All groups share one centre, and each spreads out both ways along 8 directions, with some noise.
Known rows, each followed by its group:
5.9 8.8 -8.6 -20.8 -15.2 12.0 7.9 24.2 -5.6 18.6 -13.4 18.3 -11.1 -8.6 22.7 16.1 13.4 -9.2 -1.0 : q_166
-1.5 -6.5 -7.0 -5.7 -4.4 9.3 -0.3 2.3 5.5 -0.8 -4.7 -2.0 -0.8 -7.3 -11.6 1.5 -0.1 1.7 12.9 : q_154
-16.8 2.8 -32.1 26.7 -29.0 1.0 -14.7 -28.3 -9.2 -8.8 -4.6 -22.7 0.0 -5.6 4.3 -8.1 -1.5 -8.6 -7.5 : q_154
9.6 5.1 2.9 -13.9 2.5 -11.3 9.8 -4.5 -5.4 -7.8 11.0 -2.9 5.1 2.9 -5.3 16.3 20.9 5.0 -0.3 : q_154
-2.1 -12.3 -18.0 -0.7 -5.8 -5.9 14.2 -0.1 -19.2 7.9 8.0 2.2 2.9 4.6 -17.9 15.2 16.0 4.8 0.8 : q_171
12.2 16.0 -13.7 -2.8 9.6 9.9 -6.1 -1.6 5.7 -2.4 -14.5 5.3 12.9 7.6 27.0 14.1 -10.6 26.0 5.2 : q_171
4.9 7.0 -6.4 -12.3 -15.5 -10.5 -12.7 -0.5 3.3 -6.4 -6.5 11.2 -14.7 0.8 18.6 -10.4 -13.9 -17.7 -0.8 : q_166
-9.3 11.5 -4.8 6.4 -4.5 11.2 -2.6 0.2 0.9 0.4 -7.1 -12.0 2.1 -11.9 2.8 -16.2 20.1 -3.7 -15.9 : q_166
14.5 -5.3 8.0 -17.2 12.3 3.2 18.6 15.8 4.2 -25.2 -7.5 10.6 9.0 3.4 6.1 1.9 7.8 6.5 0.6 : q_154
13.2 12.5 -33.1 32.6 1.6 14.7 6.5 -8.0 -26.6 -13.4 22.0 15.7 -9.2 12.5 48.8 19.3 -1.3 17.7 -20.7 : q_467
-8.7 3.8 -37.3 27.9 0.6 12.5 -12.1 2.7 -18.3 15.9 -4.6 9.1 1.1 4.1 14.7 -3.2 -19.6 21.3 -3.2 : q_166
-18.6 11.5 -48.3 19.2 12.1 -16.6 -19.5 9.2 -28.3 55.4 -12.5 8.2 17.0 10.6 -5.5 -17.9 -10.3 31.6 -15.9 : q_467
-1.2 6.5 -7.9 18.0 0.3 9.3 -20.3 -15.5 1.4 0.8 15.1 -11.0 -2.7 2.9 7.7 8.7 -15.6 11.6 -1.7 : q_166
-3.9 -13.1 -7.0 17.0 1.7 24.0 1.0 -14.3 13.0 -4.9 5.2 3.4 -0.5 2.6 -13.3 -7.5 -3.9 12.4 11.2 : q_171
-17.4 -8.4 -41.7 2.3 -9.4 -15.8 12.0 12.5 -30.0 21.1 -25.1 1.7 30.2 9.1 -8.2 -5.5 12.7 10.3 -16.5 : q_171
-4.0 -0.8 -23.0 9.9 -24.5 17.1 9.0 -23.3 1.6 -25.4 -10.0 -8.9 5.5 -4.3 10.0 -2.4 15.7 -6.6 -3.6 : q_166
5.7 -13.7 -24.9 -7.9 -1.9 -23.0 9.8 -19.4 -7.3 -24.6 -4.4 5.4 18.0 15.7 -16.0 -8.3 7.4 10.4 1.4 : q_467
-8.3 4.5 -11.7 7.9 3.5 13.2 4.9 24.6 -10.8 -7.9 -11.3 5.2 -0.5 -8.1 16.4 -27.8 10.4 -0.5 -25.6 : q_467
-29.3 0.6 -6.8 -2.9 -8.4 -3.3 0.8 10.8 -8.8 12.7 -22.4 -39.8 33.6 -13.7 -25.6 -13.1 33.0 -8.2 -24.9 : q_166
-13.0 -10.7 -10.0 23.9 22.2 23.4 -1.2 0.2 -0.7 6.6 4.2 -23.4 20.1 -7.3 -34.6 -0.7 2.0 32.5 6.2 : q_166
-11.6 -12.4 -38.3 -2.7 11.5 -12.9 -9.5 11.4 -12.7 43.9 -21.9 14.1 19.5 10.2 -32.3 -13.8 -13.1 33.3 12.4 : q_467
13.4 -2.3 8.6 -8.9 -0.4 2.1 6.9 -3.5 14.9 -52.1 -8.5 4.9 3.0 4.0 20.6 -16.2 -2.2 -10.7 -6.1 : q_154
1.1 2.7 2.2 -7.3 10.7 -5.1 3.0 14.8 -6.5 28.5 8.2 12.8 -6.1 1.3 -11.4 2.1 14.3 7.4 -3.8 : q_171
-6.5 -4.0 -16.7 -7.8 -8.1 21.0 8.0 25.8 -11.4 23.9 -20.1 4.6 5.5 -6.0 2.6 16.5 9.5 7.4 4.3 : q_166
5.2 -2.9 -1.3 1.5 -0.6 14.5 1.8 -5.3 3.4 -11.5 7.2 -2.4 -3.9 -3.3 2.6 13.0 1.1 7.4 9.0 : q_154
-1.3 4.1 -13.0 6.1 32.5 10.8 -5.1 28.7 0.2 22.5 -16.4 22.6 16.5 11.9 10.2 -22.4 -11.9 33.5 -12.1 : q_154
-4.8 -3.4 -25.8 4.1 -23.2 11.1 -17.1 11.0 -3.6 -3.5 -17.5 17.3 -15.2 -0.5 32.3 -10.0 -34.8 -11.3 2.1 : q_467
2.7 8.4 4.1 2.4 9.0 4.4 -14.0 -8.5 11.5 0.5 7.9 -3.2 -8.5 -4.7 -4.4 -11.5 -3.6 7.6 3.2 : q_467
16.0 -8.9 18.9 -8.3 23.5 8.0 10.1 -3.6 24.7 12.9 10.4 27.3 -3.6 14.7 -18.7 -5.9 4.6 19.0 11.6 : q_171
-11.6 10.9 -4.9 1.4 -7.1 -8.8 -21.3 4.0 -4.7 12.6 -4.1 -9.8 -0.1 -2.4 9.0 -10.0 -5.2 -8.6 -15.3 : q_166
2.2 -3.7 -13.0 -9.6 -18.4 -6.0 -5.1 6.2 -9.1 -2.1 -5.8 9.4 -10.3 -1.7 12.4 4.0 -10.4 -9.6 5.2 : q_154
-3.9 -7.2 -15.7 18.3 -14.6 17.3 -7.4 -39.7 8.2 -15.4 12.8 -23.1 0.3 -4.8 -18.6 12.0 3.5 5.6 17.9 : q_154
6.6 10.1 -19.5 2.9 -10.0 -8.8 -12.3 -9.8 -10.2 6.1 6.8 8.8 -9.7 8.8 22.2 13.0 -12.2 1.2 -0.5 : q_467
-4.1 -23.1 -10.4 -4.9 -45.6 -17.6 -8.9 -12.7 -25.3 -11.2 33.7 1.2 -48.8 -9.7 -10.7 10.4 -7.2 -43.0 12.6 : q_171
2.2 9.3 -1.7 -3.0 7.8 -50.7 -27.4 -13.5 -5.8 -13.1 11.2 0.2 -7.9 11.7 -4.2 -35.2 -21.5 -8.0 -9.3 : q_166
4.2 15.9 2.2 4.4 19.9 5.5 -5.7 1.4 9.5 16.8 -4.2 9.8 8.3 6.5 7.6 -13.0 3.5 20.6 -10.2 : q_171
-18.9 -13.0 -11.9 -10.0 -22.7 1.1 -18.6 5.5 5.9 8.6 -21.1 -7.0 -3.7 -15.4 -18.5 -23.5 -9.6 -15.8 10.4 : q_154
5.7 16.9 -12.3 6.9 7.1 8.1 -13.7 14.2 -11.9 26.5 7.9 19.5 -16.7 4.3 31.4 10.9 -16.7 14.6 -3.2 : q_154
-7.1 10.0 -6.4 -11.6 -8.0 -17.8 -6.9 9.2 -7.3 2.0 -11.1 -1.4 0.3 -4.6 5.1 -16.6 5.2 -13.1 -15.1 : q_467
-0.1 30.7 -4.0 -7.5 10.4 -1.7 -12.9 13.7 -11.7 8.4 -5.1 -17.2 5.8 -10.9 16.5 5.0 12.7 9.1 -14.4 : q_171
15.2 -30.4 11.2 -16.5 -18.2 -7.2 8.0 -14.5 9.9 -10.4 29.9 25.4 -33.3 8.1 -23.2 12.3 -3.7 -17.7 28.9 : q_171
-11.6 6.0 -16.2 7.5 -1.3 4.5 -12.3 13.3 -6.4 2.3 -12.7 5.2 -3.8 -4.7 14.7 -30.4 -6.9 -1.0 -19.0 : q_467
-5.8 5.0 -3.3 22.9 8.9 44.6 5.5 2.1 0.7 -0.2 8.9 -18.6 0.1 -16.3 -0.6 15.0 15.9 17.2 0.3 : q_467
-23.1 14.1 -12.8 -10.9 -16.1 -30.9 -4.7 16.6 -31.4 8.8 -12.1 -31.7 10.5 -20.3 -13.1 -19.6 34.1 -23.2 -33.8 : q_171

New rows, each followed by its group:
-13.1 4.3 -22.9 -2.2 3.9 -36.3 -29.1 -20.0 4.5 19.3 -14.1 -6.0 17.2 8.5 -32.4 -41.4 -9.5 10.3 -2.1 : q_467
6.1 19.4 -35.0 16.0 -14.0 11.7 -18.3 -18.5 -9.9 -22.8 -6.7 -12.8 7.7 0.5 42.8 22.9 -21.7 12.7 1.7 : q_171
0.4 15.1 -18.8 -4.4 -15.5 20.4 12.6 7.6 -8.4 6.3 -14.3 11.7 -7.0 -13.7 23.4 3.7 29.4 -7.3 -10.3 : q_166
-4.1 -2.4 -3.2 7.2 -10.6 3.7 -9.4 -10.0 0.5 -6.1 13.4 -5.3 -18.8 -7.8 -3.7 -8.2 -1.2 -10.7 2.5 : q_171
-9.2 12.0 -26.9 9.1 -6.5 3.1 -8.9 5.4 -18.1 3.9 -10.7 -10.3 6.7 -6.5 15.7 3.1 -0.5 6.4 -8.9 : q_171
2.3 5.4 -1.5 -8.6 3.5 -2.1 -1.6 2.8 3.7 -6.8 -4.2 5.2 -8.3 -7.0 -2.0 -17.6 5.4 -0.8 2.4 : q_166
-6.4 -13.0 -13.9 -5.3 -15.9 -7.9 -7.1 -3.0 -10.6 2.3 -4.8 -14.0 19.2 7.9 -9.7 20.2 -8.3 -0.7 3.9 : q_166
-3.0 17.7 0.7 -5.0 -1.0 -14.7 -14.4 2.4 -5.3 10.7 4.8 -6.8 -3.1 -1.7 7.7 -3.8 6.5 -7.1 -16.3 : q_166
-3.4 -4.6 -1.2 7.3 -11.5 -1.0 -1.9 -22.0 2.4 -14.8 12.0 -9.7 -5.5 -1.6 -13.0 -9.3 11.0 -10.2 -3.9 : q_171
-2.8 7.9 -15.1 0.1 -1.1 -15.1 -8.6 -4.3 3.5 8.5 -15.0 18.2 9.5 15.0 14.7 -24.5 -10.5 1.9 -15.8 : q_171
6.4 6.1 -17.3 3.1 9.0 -10.1 -16.7 -17.1 4.0 19.4 5.0 10.6 5.4 19.9 -4.4 0.3 -11.9 23.9 2.5 : q_154
-17.6 7.7 16.4 6.7 -13.0 30.3 -26.9 -0.1 19.8 1.4 3.7 -28.6 -29.3 -37.9 -11.3 -22.5 3.0 -19.9 6.5 : q_154
1.2 10.6 -13.3 -20.3 -3.7 -39.1 -11.2 8.9 -13.4 14.1 -10.2 14.6 -0.9 8.3 6.3 -18.5 -2.4 -8.7 -13.6 : q_467
-22.1 18.5 -11.2 -0.7 -8.1 -7.6 -25.9 14.9 -3.7 6.9 -28.0 -14.7 8.3 -15.3 11.8 -45.8 -1.7 -16.6 -27.2 : q_171
8.5 31.9 8.3 10.0 7.2 -9.4 -28.4 -17.9 8.6 -3.8 22.4 1.2 -22.2 0.2 25.7 -21.2 -4.8 -3.0 -20.3 : q_467
-0.7 7.1 -2.2 0.2 15.2 -7.2 -5.3 5.3 -4.4 4.1 2.9 0.8 -3.8 -7.2 -8.8 -18.0 6.1 9.9 -4.0 : q_166
10.1 -7.3 -25.0 -2.2 17.3 -10.1 -3.5 2.1 -4.4 10.7 -1.9 29.8 1.7 16.6 -9.0 -10.8 -15.3 31.0 12.3 : q_467
-7.2 3.9 5.1 -19.8 5.0 -9.2 -5.3 28.8 -3.6 27.9 -10.9 10.5 -4.6 -6.6 -8.0 -22.0 7.7 -2.9 -6.8 : q_171
-6.8 -0.7 -18.6 17.2 -20.6 8.2 -12.7 -36.7 1.5 -7.4 10.8 -23.6 -3.5 -7.6 -14.0 4.9 4.9 -1.1 8.4 : q_154
-13.9 4.0 -36.3 36.5 -13.2 10.7 -20.2 -35.3 -5.4 10.1 8.3 -19.5 6.0 1.7 -6.8 0.1 -3.2 15.1 -0.7 : q_154
-8.7 5.6 -15.5 1.2 -22.5 9.5 -23.3 9.0 -5.5 29.6 -10.0 1.4 -11.1 -7.3 20.6 14.4 -23.5 -7.0 8.3 : q_467
10.8 20.1 -11.2 3.8 0.8 -2.8 -9.1 -4.1 -2.5 -6.4 1.5 25.0 -28.4 -4.1 28.4 -22.8 -6.0 -2.2 -3.7 : q_166
-19.5 -7.2 -31.3 -6.8 -31.6 -1.3 -19.9 22.0 -13.0 17.0 -31.6 13.5 -11.8 -9.1 13.9 -17.5 -31.6 -20.7 5.0 : q_154
-5.6 19.9 -12.6 21.6 13.3 -0.6 -19.1 -28.4 4.0 21.4 16.3 -17.0 9.2 4.3 -12.8 -6.3 12.0 24.6 -10.8 : q_154
-19.4 0.3 -23.8 15.3 -17.8 -2.8 -15.3 -1.3 -11.3 2.3 -13.0 -6.4 1.6 -3.6 2.8 -28.3 -5.6 -12.1 -15.2 : q_171
-0.4 11.0 -1.8 1.9 0.5 4.3 0.9 4.4 -9.3 -2.6 6.1 -8.4 -4.3 -8.5 7.8 4.3 14.9 -1.2 -9.5 : q_154
5.5 0.3 -10.4 -16.6 -13.5 -22.6 -3.2 2.2 -13.6 9.6 5.6 16.1 -13.1 7.4 5.4 8.4 -2.3 -12.4 -2.0 : q_171
-1.7 25.7 -12.3 1.0 -20.5 -0.4 14.6 -19.0 -18.4 0.0 6.9 -23.7 11.5 -2.7 18.4 27.4 52.7 -10.1 -30.4 : q_166
-0.8 6.9 -5.8 -1.5 8.0 15.8 2.9 30.9 -11.4 3.3 -4.8 12.5 -10.5 -8.1 21.8 -7.7 3.9 2.3 -13.1 : q_467
-4.7 -2.6 -27.0 22.7 7.0 1.3 -16.3 -23.5 6.2 -6.9 -2.2 1.8 6.5 10.1 -10.1 -30.1 -15.7 22.1 -1.0 : q_467
0.2 -24.3 -22.5 -15.0 -8.5 25.7 24.6 51.1 -23.1 1.0 -28.8 22.4 0.3 -8.1 12.4 23.7 -9.5 5.4 16.9 : q_154
-5.2 -2.8 -6.4 -5.1 -28.1 9.6 -4.0 16.0 -8.0 -21.6 -13.2 2.5 -19.0 -16.7 26.0 -8.1 -12.9 -28.9 0.8 : q_154
-9.9 -22.6 -15.6 -13.4 -24.2 -21.4 4.6 -1.0 -5.4 -7.9 -13.3 5.6 5.1 4.4 -22.4 -22.8 4.0 -22.6 -1.7 : q_171
-0.4 -18.9 1.4 -25.8 -3.2 -9.0 -7.0 16.6 11.5 -5.8 -16.5 10.3 -2.8 -1.9 -19.0 -15.4 -20.8 -6.3 21.5 : q_166
-4.0 -0.8 3.4 -13.9 -13.7 2.3 11.0 15.5 -10.0 -18.2 -7.3 -10.4 -2.0 -16.9 0.6 -2.7 19.7 -20.3 -5.5 : q_154
-17.3 3.8 11.7 32.1 8.0 26.0 -32.4 -19.7 22.9 -6.3 12.9 -41.8 5.0 -8.3 -13.6 -13.8 -14.3 8.2 -4.1 : q_166
-19.7 10.3 20.7 13.4 0.6 14.9 -21.6 -14.1 21.6 -6.0 3.9 -52.5 15.0 -17.4 -20.8 -17.7 15.6 -7.6 -16.7 : q_166
14.8 8.6 -10.1 8.7 10.1 3.7 -3.6 1.5 -4.5 -13.8 14.6 25.4 -18.5 11.0 29.1 -10.0 -10.1 11.5 -8.8 : q_467
2.1 15.5 -1.7 -10.3 -0.7 -12.5 -1.5 17.9 -14.8 4.7 -2.0 5.0 -7.3 -3.8 22.1 -1.7 8.4 -8.8 -16.1 : q_154
-5.5 -2.4 -23.9 15.5 -23.4 22.7 -7.5 -14.9 2.1 -11.0 -9.4 -4.6 -1.6 -0.3 17.6 5.5 -8.8 -2.1 1.6 : q_166
-11.5 8.4 -28.5 6.1 -18.0 -17.1 -19.8 -14.5 -15.8 22.2 0.9 -10.0 -0.9 -0.9 -4.8 -1.9 1.2 -2.6 -6.2 : q_154
1.3 4.7 -7.8 5.7 -22.2 11.5 -2.9 -27.0 6.6 -20.2 5.5 -20.2 2.7 -1.2 11.8 15.7 10.3 -9.6 -2.8 : q_166
1.4 21.0 13.9 -23.9 1.9 -29.7 -25.3 6.3 6.5 16.8 1.3 6.2 -14.2 -2.9 3.9 -23.4 -5.6 -14.9 -6.6 : q_467
3.4 -18.2 11.1 5.4 -0.3 6.9 3.5 -18.5 19.8 -4.2 18.2 12.8 -13.7 7.0 -23.3 -15.3 2.0 -2.6 7.9 : q_171
-4.3 23.2 -10.9 5.9 21.1 -23.3 -13.1 -2.9 -12.8 29.1 8.0 -1.8 6.5 4.3 -8.1 -17.7 14.5 20.3 -20.4 : q_467
5.9 -10.4 -1.6 -12.0 9.2 2.3 8.1 16.3 9.4 -28.7 -23.8 16.3 12.5 8.2 11.2 -22.3 -11.4 1.8 -3.4 : q_154
-13.8 12.0 -23.2 32.7 -18.5 17.6 -24.0 -21.8 -3.5 -8.0 3.3 -17.5 -11.3 -11.7 19.8 -14.5 -11.8 -7.0 -10.3 : q_154
-11.1 -13.0 -21.6 -2.5 -30.4 17.8 8.5 -3.2 -1.3 -5.5 -20.8 -17.2 17.1 -4.6 -1.8 18.0 13.3 -10.4 2.3 : q_166
-4.2 10.8 14.5 -19.7 -6.1 1.9 -7.7 22.3 -2.0 13.8 -0.8 -6.6 -20.2 -23.5 -3.3 -4.0 14.0 -16.6 0.8 : q_154
5.8 13.2 -6.3 28.7 -6.2 19.2 -8.2 -41.3 5.8 -22.8 29.0 -20.5 -12.9 -2.2 11.3 15.8 6.1 6.6 2.4 : q_154
7.0 24.6 4.5 1.8 2.3 -2.0 -20.1 -1.2 4.3 4.8 9.7 8.2 -25.1 -5.2 25.7 -14.8 -5.3 -3.3 -8.9 : q_166
14.5 4.5 2.9 6.1 20.4 13.1 2.7 -5.7 13.0 -27.6 2.8 8.7 6.8 11.5 14.1 -6.4 -3.6 20.1 -4.7 : q_154
10.8 5.5 -36.6 17.3 17.1 4.5 -0.4 -9.3 -17.8 36.1 13.5 14.2 11.3 22.6 2.1 35.0 -3.6 49.4 3.7 : q_154
7.2 16.1 0.0 -2.8 -9.2 -7.2 -16.4 -10.8 -0.5 -7.6 12.4 -2.7 -15.8 -2.4 18.4 0.6 -2.4 -10.1 -6.6 : q_171
-2.1 -3.0 4.7 10.3 10.5 -6.5 -18.0 -21.4 11.0 -20.8 14.9 -18.5 2.1 -0.2 -18.5 -17.9 -10.2 6.6 4.7 : q_166
12.5 18.5 1.6 -5.6 -1.5 -1.7 -23.8 -2.8 10.5 -5.4 7.9 25.6 -36.9 -3.5 34.0 -18.9 -23.9 -8.6 3.6 : q_166
1.7 -7.9 -4.3 2.3 7.8 16.0 5.6 -0.2 6.5 -0.1 -4.3 1.0 9.9 0.0 -12.8 3.0 5.8 17.7 9.1 : q_171
5.4 6.0 -11.1 -2.6 8.9 1.4 -10.6 19.5 -7.1 19.0 -0.7 22.3 -16.6 -0.8 10.1 -6.4 -16.5 12.1 4.4 : q_166
-4.2 -12.2 -20.0 21.6 -2.9 17.4 -10.2 -30.1 20.0 -27.7 -8.4 -7.6 16.2 9.1 -3.8 -24.0 -17.7 15.7 4.5 : q_154
6.4 -7.4 -11.1 -5.2 -2.9 1.2 8.6 6.3 -16.4 11.4 14.1 4.2 -7.4 1.7 -9.8 27.2 11.7 8.0 10.2 : q_171
-25.8 26.2 -15.0 22.9 -23.7 -0.5 -38.1 -20.5 -11.0 34.3 14.0 -35.4 -19.0 -26.4 -9.6 -11.4 12.3 -17.2 -11.3 : q_154
12.5 5.4 -1.2 22.8 27.9 24.2 -3.6 -13.8 3.8 1.1 30.6 -0.6 -12.7 0.4 -4.3 16.9 -5.4 35.5 13.7 : q_166
